The rows are grouped in 4 ways, from coarse to fine. Each group lies inside one group of the grouping before and may be the whole of it. The rows also spread widely along 14 directions, which tell nothing about the answers.
In the rows, 128 means zero.
Some rows, each with its group in each grouping after it:
[162 114 106 114 122 169  97 157 169 136 136 147 102 142 132 155 104 111
  98  87 190 121 132]
z585 z511 z626 z186
[124 121 127 158 142 154 132  63 125 140 129 145 142 115 162 148 111 105
 130 120 166 161 138]
z547 z877 z367 z871
[141 129 127 143 137 112 121 136 130 125 139 157 150 107 146 135 145 131
 105 119 130 121 143]
z585 z283 z260 z172
[171  99 162 120 109 117 125  60 128 171 106 155 114 137 117 170 121 149
 141 107 177 156 129]
z547 z697 z20 z993
[116 154 112 169 101 129 152 116  91  95 149 108 155 149 125 154  93 103
 144 132 132 168 116]
z585 z667 z225 z205
[141 185 101 107 118 114  98 213 141  77 183 119 120 137 109 150  57 115
 113 104 106 180 135]
z585 z283 z46 z625
[141 130 152 171  94  87 120 117 105 174 124 125 146 109 143 150 138 176
 171 122 115 157 136]
z585 z511 z626 z938
[128 168 126 123 128 144 148  99 134 172 128 126 113 171 177 146 114 172
 154 108 129 103 112]
z547 z840 z680 z663
[119 105 104  85 168 127 124 138 147 124 130 130 140 160 168  91 121 110
 120 120 159 128 133]
z585 z667 z225 z327
[150 191 113 137 127 120 145 149 156  93 138 138 118 100 124 135 174 145
 128  97 125 100 100]
z547 z840 z740 z939
[137 110 126 107 109 145 137  86 103 107 137 138 136 149 101 167  87 101
  87 113 124 173 153]
z547 z697 z704 z651
[ 95 142  96 145 128 171 153 109 142 122 148  95 115  67 132 131 146 125
 132 125 100 150 156]
z547 z840 z680 z955
[151 145 143 152  88  64 104 158 109 115 119 133 164 139 136  69 138 167
 155 138 128 110 117]
z547 z840 z947 z257
[125 158 132  99 138 132 106 118 116 100 118 125 142 140 119 106 144 149
 111 116 113 117 133]
z585 z667 z803 z828
[107 133 132 159 146  79 112 173 104 102 137 136 161  78 120  84 106  97
 144 167 152 121 142]
z585 z283 z260 z199
[148 104 129 119 119 136 128 110 137  82 127 148 131 110  94 111 146  97
 100 123 165 133 132]
z547 z985 z145 z28
[ 91 159 117 134 145 140  90 114 103 126  88 117 149 120 165  82 147 129
 128  99 132 104 130]
z547 z840 z740 z681
[151 100 162 106 135  49 160  87  83 128 105 169 171 191 126 132 101 119
 135 151 158 123 118]
z547 z697 z704 z299
[144 127 122 139 143 119 163 106 135 104 145 129 160 164 139 125 142 140
 119 155 140 103 137]
z585 z511 z173 z200
[152 153 144 106 114 156 144  99 134 130 181 136 107 152 102 183  57 140
 118 126 115 182 144]
z585 z728 z274 z578
[134 135 121 159 120 151 102 120 126 136 140 129 140 115 143 136 125 146
 106 124 130 121 157]
z585 z283 z46 z620
[131 125 152 137 114  59 121 141  88 115 121 152 170 115 134  89 116 124
 141 144 119 142 132]
z547 z840 z947 z257
[127 119 103 131 140 109 133 144 141 149 121 125 136 113 173 141 142 133
 131 106 130 133 141]
z547 z840 z947 z257
[133 129 141  99  87 119 177 169 107 147 166 159 116 132 116 134  86 144
 101 150  70  81 145]
z547 z840 z680 z663
[136 107 108 145 107  97 103 167 126 100 124 131 162 102 133  90 154 119
 108 119 131 121 146]
z547 z877 z367 z871
[126  77 110 121  89 140 124 161 134 167 127 132 126 137 157  83 144 138
 120 111 131  96 134]
z585 z728 z274 z578
[149 134 123 139 118 124 152 117 148 106 147 142 129 105 128 127 143 128
 126 126 136 141 127]
z547 z840 z947 z257
[126 151 138 158 142 140 147  96 146  90 180 128 142  70 114  86 143 142
 135 181 121 159 151]
z585 z667 z803 z828
[121 102 126  82  99 129 145 124 124 125 142 151 113  97 127 124 115  88
 123  79  99 207 133]
z547 z840 z740 z681
[120 129 133  86 111 103 124 107 102 108  98 116 145 184 126  79 129 138
 149 116 129 124 114]
z547 z840 z680 z663
[137  84 100 185 122 156 116 102 144 144 148 118 155 105 157 157 138 128
  98 123 149 160 175]
z585 z728 z274 z578
[127  73 121 122 135  86 131 172 104 153 128 164 165 139 163 130 106  96
  97 126 137 114 148]
z585 z728 z274 z578
[109 193 111 125  86 146 172 142 102  44 154 137 135 137 105  74 133  91
 126 121  98 110  82]
z547 z840 z740 z939
[112 143 122 138 143 138 121 128 131 133 140 117 136 112 150 105 131 140
 140 135 125 132 146]
z585 z511 z626 z186
[130 142 125  92 102 141 110 107 107  99 123 138 127 132 109 129 129 111
  99  73 104 173 125]
z547 z697 z704 z299
[156 106 166  89  94 132 177  81 116 178 116 181  99 138 120 165 129 143
 127 105 125 101 111]
z547 z877 z367 z871
[119 143 111  99 163 140 122 122 140 142 115 117 122 123 155 156 152 136
 121  83 117 136 140]
z585 z511 z173 z200
[130 110 106 124 124 123 100 159 156 145 128 121 134 124 176  73 159 155
 126 106 131 116 141]
z547 z985 z145 z28
[163 117 122 121 132 121 123 144 156 133 144 152 132 149 145 131 123 142
 113 124 165 117 130]
z585 z667 z803 z828
[157  64 102 138 127 135 119 143 162 166 140 145 117  93 153 199 113  97
 107  86 179 187 156]
z585 z667 z225 z205
[107 176 141  67 136 133 111 150 119 143 125 132  91 134 129 104  88 132
 162 100 119 134 107]
z585 z283 z46 z625

New rows, each followed by its group in each grouping:
[142 187 144 106 124 110 139 139 124 109 132 141 113 137 110 131 126 148
 138 115 120 104 100]
z547 z985 z145 z28
[138 117  97 148 127 144 115 149 154 103 153 114 133  76 113 151 146 124
  94 121 131 155 166]
z585 z667 z803 z828
[133 114 121 121  97 132 141 153 130 144 145 137 127 130 140 109 133 144
 123 124 114 116 130]
z585 z667 z803 z828
[128 105 111 111 119 123 118 127 141 124 135 112 130 119 132 125 119 128
 126 113 125 172 158]
z547 z840 z680 z663
[150 135 141  50 174  65 114 104 127 105  78 125 137 179 118 144 130 142
 137 100 151 141 127]
z547 z840 z947 z257
[114 118  93 114 135 150 154 148 154 143 138 115 115 123 157 123 153 135
 128 117 126 110 132]
z585 z667 z803 z828
[105 141 142 129 156 122 163 107 121 149 137 138 125  74 144 127 145 139
 136 145 100 120 146]
z547 z985 z145 z28
[154 133 139  60 140 107 128 166 140 138 132 163 114 140 124 133 144 154
  92  98 101  87 130]
z585 z728 z274 z578
[146 106 116 142 123 118  95 152 145 149 124 145 138 112 160  97 146 142
 111 116 158 104 146]
z547 z697 z20 z993
[183 149 134 102 113 108 121 113 140 101 133 154 130 179 115 155 124 141
 109  93 151 142 111]
z547 z697 z20 z993
[118 111  85  83 144 186 146 136 157 138 125 120  96 173 149 142  80  99
 104 113 173  94 137]
z547 z840 z947 z257
[151 135 109 152 140 166 146 111 169 113 177 127 126 130 130 153 113 145
 103 154 147 124 159]
z585 z283 z46 z625
[135 104 136  93 110 134 136  80 121 145 119 146 118 155 133 120 110 116
 136 101 149 168 118]
z547 z697 z704 z299
[118 130  90 134 102 184 115 146 129 120 158 117 125 125 143 146  79 111
  79 110 108 148 167]
z547 z840 z947 z257
[114 159 124 117 120 139 135 122 120 133 137 113 118 125 129 130 130 144
 144 106 103 142 122]
z585 z728 z274 z578
[125 148 127 115 113 156 169 115 144 125 177 130 102 111 117 128 116 138
 139 134 102 146 131]
z585 z283 z260 z199
[148  97 142 136 123 105 110  93 124 144 137 153 158 154 160 121 108 131
 139 118 158 175 136]
z585 z283 z260 z199
[129 128 118 139 146 111 102 143 127 121 134 140 149 132 152 127  96 104
 131 120 166 153 133]
z585 z283 z46 z625
[128 136 115 125 143 108 144 152 136 139 118 131 118 105 137 166 143 110
 147  94 146 133 113]
z585 z511 z173 z200
[184  99 147 127  98  89 120 126 150 122 143 152 143 139 115 101 153 161
 130 129 152 138 126]
z585 z728 z274 z578
[ 81 173 115 163 146 134 142 107  93 123 162 105 162 135 168 125  61 123
 142 164 101 158 157]
z547 z840 z680 z663
[128  94 139 120  70 150 162  92 105 134 150 129 123  98  95 151 142 140
 111 121  65 163 159]
z585 z283 z46 z625
[122 147 144  92 140 112 131 113 103  94  91 136 134 119  91 114 173 126
 126 116 129  98 111]
z585 z667 z803 z828
[155 137 145  81  98 142 155 142 147 131 162 163  89 124  98 132 119 146
 112 116 106 111 123]
z585 z283 z260 z172
[112 110 113 195 118 111 131 149  90 100 163 135 194 114 149 107  94  86
 108 169 128 145 161]
z585 z511 z173 z200
[140 115 133 110 116 112 150  92 139 155  92 110 116 153 135 118 181 168
 182 108 161 112  94]
z585 z667 z225 z327
[132  93 118 128  90 112 128 133 124 132 116 111 144 132 136  84 175 153
 140 119 124 121 127]
z585 z667 z225 z327
[132 152 110 119 130 146  92 121 113 121 121 123 149 201 161 149  87 119
 114  83 150 148 124]
z585 z511 z173 z200
[125 126 144 111 130 115 165 162 125 173 142 148 100  94 121 153  98 128
 145 141 125 103 135]
z585 z511 z173 z200
[100 111 143 130  97 139 138  81  79  92 146 134 159  98 112  90 125  83
 128 125  88 208 142]
z585 z511 z173 z200
[133 113 132 113  94  92 149 136 143 169 137 103 104  96 130 129 124 169
 184 123 102 181 140]
z547 z840 z947 z257
[139 143 137 100 148  98 157  80 122 115  88 116 129 174 115 144 133 143
 162 131 166 112 109]
z547 z840 z947 z257
[127 141 158 118 114 141 133 116  90 112 150 158 133  90  88 137 101 117
  92 140  99 131 148]
z585 z667 z225 z327
[127 135 104 152 119 152 121 105 124 109 151 101 153 173 149 133  88 137
 113 137 136 151 153]
z547 z985 z145 z28
[151 219 149  82 116 124 153 137 136 100 147 153  75 107  76 148 119 138
 146  95 111 134  80]
z547 z697 z704 z651
[ 91 168 161 119 113 114 112 165  83 140 145 135 133  58 127  52 131 157
 138 148  52 110 144]
z585 z667 z225 z205
[129 161 136 162 135 144 127  85 135 166 134 139 126 112 173 138 148 153
 160 100 142 149 109]
z585 z728 z274 z578
[145 144 168 118  95 128 109 100  98 149 120 164 120 100 112 148 130 138
 132  86 120 156 113]
z585 z667 z225 z327
[148 124 129 131 123 110 153  96 133 117 135 145 146 123 137 114 169 149
 116 127 117 127 132]
z547 z697 z704 z651
[141 134 131 113  94 118 142 117 120 131 144 123 118 153 114 133  85 141
 145 126 128 165 127]
z547 z697 z704 z651
[133 137 164 134 110 107 141  97 104 117 119 151 140  88 107  90 172 147
 135 138 110 110 123]
z547 z985 z145 z28
[136 143 133  99 140 139 122 124 144 138 136 123 114 148 131 109 120 170
 128 140 129  94 145]
z585 z283 z46 z620
[166 162 108 133  98 138 146  92 115  99 139 120 148 252 133 177  76 147
 109 114 153 127 108]
z547 z697 z704 z651
[117 149 111  87 144 164 168 113 147  87 161 119 110 109 101 133 150 131
  97 127  84 121 149]
z585 z283 z260 z199
[148  85 140 105 127 130 162 123 158 162 142 148 106 146 132  98 103 126
 158 158 187 108 122]
z585 z511 z173 z200
[103  98 105 115 145 105 157 166 114 137 151 117 160 164 166 103  89 119
 120 165 111 112 162]
z585 z511 z173 z200
[166 106 116 131 103 111 176 126 147 111 147 133 141 190 119 135 135 151
 123 152 153  86 123]
z585 z283 z260 z172
[148 166 125 109 132 156 136 145 149 130 182 164 104 127 134 180  79 123
  97 101 118 143 133]
z585 z283 z260 z199
[134 160 107  72 122 123 125 171 138 106 133 142 115 188 150 106  82 106
 131  87 144 132  93]
z547 z840 z947 z257
[127 147 129 121 134 119 101 138 128 129 127 142 127  97 135 138 134 126
 127  90 126 151 131]
z585 z283 z260 z172
[129 158 128 102 184 105 129 165 145 139 125 156 108 112 140 144  80 110
 133 133 178  91 126]
z547 z840 z740 z939
[137 111 148  69 143 124 145 119 153 172 128 145 102 132 140  92 153 172
 138 126 120  95 131]
z585 z728 z274 z578
[141 110 118 123  84 137 161 147 117 142 147 129 119 139 112 167 107 133
 112 125 116 116 135]
z585 z667 z225 z327
[147 181 129 136 122 101 180 120 127 106 151 153 125 166 137 153  87 109
 171 122 163 144  74]
z547 z840 z740 z939
[126 112 138 109 112 115 143 135 103 129 144 159 142 148 140 102  71 105
 119 144 127 133 137]
z547 z840 z947 z257
[158  95 133 105 135 125 132 114 134 119 126 158 138 148 125 138 129 114
  98 119 168 121 132]
z585 z667 z225 z205
[158 125 125 147 137 103 135  96 136  81 120 135 159 126 110 115 176 133
 110 143 163 106 135]
z547 z697 z20 z993
[135 179 105 114 138 136 151 137 155  98 133 106 111 112 111 125 189 172
 112 123 100  71 131]
z547 z697 z20 z993
[163 129 171 124  99 119 152  90 118 113 155 172 122  94  84 145 120 121
 130 131 136 168 117]
z585 z667 z225 z327
[108 132 125 113  92 127 127 135 120 138 105 100 101 131 117  80  99 123
 193 124 163 137 101]
z547 z840 z947 z257
[123 108 177  93 135 119 155  66  95 156  98 136 117  90  84 154 145 142
 138 137 112 125 150]
z585 z511 z173 z200
[132  68 113 112 135 132 128  86 146 142  99 123 133 157 151 105 126 114
 140 119 197 143 139]
z547 z840 z740 z681
[132 122 107 170 132 174 162  78 162 117 172 121 134 119 155 111 136 124
 140 151 166 154 130]
z585 z667 z225 z327
[ 87 155 138  68 164  98 118 143  91 172 103 146 122 137 176 132  71 112
 151  89 109 146 124]
z547 z840 z740 z939
[131 159  82 127 141 129 136 162 148 100 173 117 145 137 160 168 111 131
  86 106  88 153 160]
z547 z840 z680 z663
[ 97 130 129 120 134 140 119  83  85 123  94 109 160 150 143  93 130 145
 114 140 110  96 156]
z547 z840 z947 z257
[124 150 131 113 133 141 108  83 122 117  96 116 122 149 127 123 130 127
 148  96 165 144 110]
z547 z985 z145 z28
[135 154 124 130 159 105 104 113 138  96 124 113 136 114 114 115 116 128
 144 135 169 159 137]
z547 z697 z704 z651
[143  84 137  94 105 106 147 149 149 168 152 140 106 114 136 110  92 147
 142 142 120 151 155]
z547 z840 z947 z257
[117 132 121 138 120 133 132 123 124 117 140 139 144 106 150  95 157 124
 127 115 110 137 128]
z585 z283 z46 z625
[145  91 132 128 117 140 139  74 112 165 109 152 128 170 138 205  93 109
 124  97 181 148 129]
z585 z283 z260 z172
[139 105 138  81 107 105 168 141 126 129 134 160 120 140 122 106 140 121
 136 121 124 122 104]
z585 z667 z803 z828
[135 140 131  98 124 124 207  92 129 101 164 139 115 129  99 146 121 123
 128 147 101 148 125]
z547 z697 z704 z651
[142 157 127 135 130 131 108 133 149 120 133 137 117 109 131 119 140 136
 146 105 156 134 112]
z585 z283 z46 z625
[160 116 149 143 105 107 101 135 125 140 145 176 140  89 139 127 134 130
 116 105 128 159 138]
z585 z283 z46 z620
[144 124 137 119 110 132 154 144 137 145 158 156 107 108 123 147 104 115
 133 121 133 142 124]
z585 z511 z173 z200
[127 125 124 133 108  78 107 184 128 146 133 133 142 109 162  50 139 155
 150 130 118 119 129]
z547 z697 z704 z651
[145  80 149 130 136 112 121  50 125 167  84 149 136 113 144 139 165 133
 142 106 181 150 136]
z547 z697 z20 z993
[104 145 128 114  96 124 114 131  92 126 113 129 120  97 119 113 121 106
 142  85 107 169 115]
z547 z697 z704 z651
[154 131 158 126  84 109 178  82 116 106 175 148 138 146 108 121 108 133
 160 145 117 196 105]
z585 z667 z225 z327
[123 103 127 116 144 144 194 116 157 157 161 155 103 106 145 122 128 121
 141 155 143 105 132]
z585 z283 z260 z172
[139 126 136 134 116 114 167  88 130 123 143 137 139 123 139 120 137 139
 145 139 120 153 129]
z547 z840 z947 z257
[153 109 126 121  94 169 112 112 114 129 122 165 135 149 126 156 110 124
  53  97 133  92 152]
z547 z840 z740 z939
[ 90 153 131 179 175 118 158  49 111 115 129 102 156 104 152 123 121 114
 185 168 162 175 132]
z547 z985 z145 z28
[135 137 139 118 151 113 168  98 139 130 160 128 132 128 135 147 118 141
 148 145 118 166 141]
z585 z511 z173 z200
[161 134 108 124 108 143 160  80 153 141 137 120 118 186 150 168 133 160
 135  96 144 148 114]
z547 z697 z704 z651
[168 146 124 178 143  86 137 120 149  88 143 124 176 161 139 105 156 159
 142 168 176  99 122]
z585 z511 z173 z200
[142 162 122 151 128 131 144  96 128  80 175 123 147 142 115 165  91 120
 129 138 128 191 138]
z585 z283 z46 z625
[ 98 142 120  81 175  92 131 125  99 131  86 119 147 154 155 136 128 125
 131 109 116 105 134]
z547 z877 z367 z871
[135 129 138  91 142 121 107 152 139 140 109 134 112 123 120  99 132 138
 134 119 153  93 129]
z585 z511 z173 z200
[143 151 133 104 123 103  97 168 133 111 114 120 123 127 107  95 140 165
 122 125 129  84 133]
z547 z985 z145 z28
[120 132 118 152 136 109 132 119 121 136 145 114 152 132 156 111 102 147
 138 156 130 143 153]
z547 z697 z704 z651
[129 113 131 109 134 131 131 125 114 153 119 122 115 125 111 184  91 127
 121 124 145 131 152]
z585 z667 z225 z205
[155 147 134 137 162 108 105  99 146 105 133 123 149 116 119 129 142 165
 109 149 146 127 166]
z547 z697 z20 z993
[121 157 114 185 117 142 151 119 121 134 168 127 128  88 143 182 100 113
 146 123 124 179 134]
z585 z283 z46 z620
[117 136 116 145 100 139 148 110  97 109 136  94 138 180 102 150  68 123
 146 155 147 132 133]
z585 z283 z46 z625
[130  99 128 139 109 136 112 102 127 165 112 118 122  97 132 124 138 152
 128 118 137 137 156]
z547 z697 z704 z651
[138 123 135 123 145 115  95  94 120 132  98 130 143 134 133 120 128 140
 122 119 163 129 144]
z547 z697 z704 z651
[134 130 113 142 101 116 141 152 126 120 152 129 134 133 135 124 118 124
 139 124 127 140 124]
z585 z283 z46 z620
[139 120 133 150 119 117 129 112 118 106 132 135 154 136 120 112 127 127
 131 149 156 119 133]
z585 z283 z46 z625
[129 156 131 151 143 140 112 117  91  85 135 166 177 171 136 112  96  93
  83 141 162  86 122]
z585 z728 z274 z578
[107 105 113 174 121 152 138 103 116 159 120 128 129 102 156 145  87  89
 150 133 184 146 136]
z547 z840 z947 z257
[135 122 168 109  95  87 123 145  95 157 133 160 124 118 116 117  83 128
 161 128 127 162 116]
z585 z667 z803 z828
[128 142 124 110 155 105 165 134 132 118 164 146 146 133 154 133 128 140
 116 141  88 129 145]
z585 z283 z46 z625
[117 140 165 146 131  79 154 108 100 154 128 150 147 106 151  83 133 151
 176 163 121 117 118]
z547 z985 z145 z28
[135 138 126 128 146  94 136 142 143 120 120 132 123  96 125 120 133 122
 155 135 164 123 122]
z547 z840 z947 z257
[144 136 107 174 127 175 134  76 162 135 170 109 147 117 176 134 170 182
 110 124 108 152 161]
z585 z667 z225 z205
[136 119  99 148 129 119 113 139 139  97 144 120 156 134 142 104 123 116
 110 135 156 141 149]
z547 z697 z20 z993
[114 159 125 129 157  87 109 104 108  85  95  92 154 103 109 135 143 129
 149 124 131 165 144]
z547 z840 z947 z257
[105 156 152 139 131  83 102 122  82 128 106 130 162  85 142  93 162 142
 157 113  98 151 122]
z585 z667 z225 z327
[167 145 126 139 125 125 135 126 160 116 167 142 141 170 156  97 122 160
 134 144 161 117 115]
z585 z667 z225 z205
[142 125 131 145  97 168 106 112 121 120 139 135 131 116 109 127 118 132
  99 125 146 122 143]
z585 z667 z225 z327
[143 164 103  99 122  70  83 209 118  63 119 110 161 188 122  86  96 133
 117 119 134 110 124]
z547 z840 z947 z257
[105 119 119  99 143  99 133 182 117 162 121 124 120 134 150 126  91 113
 159 122 137 125 130]
z585 z511 z626 z186
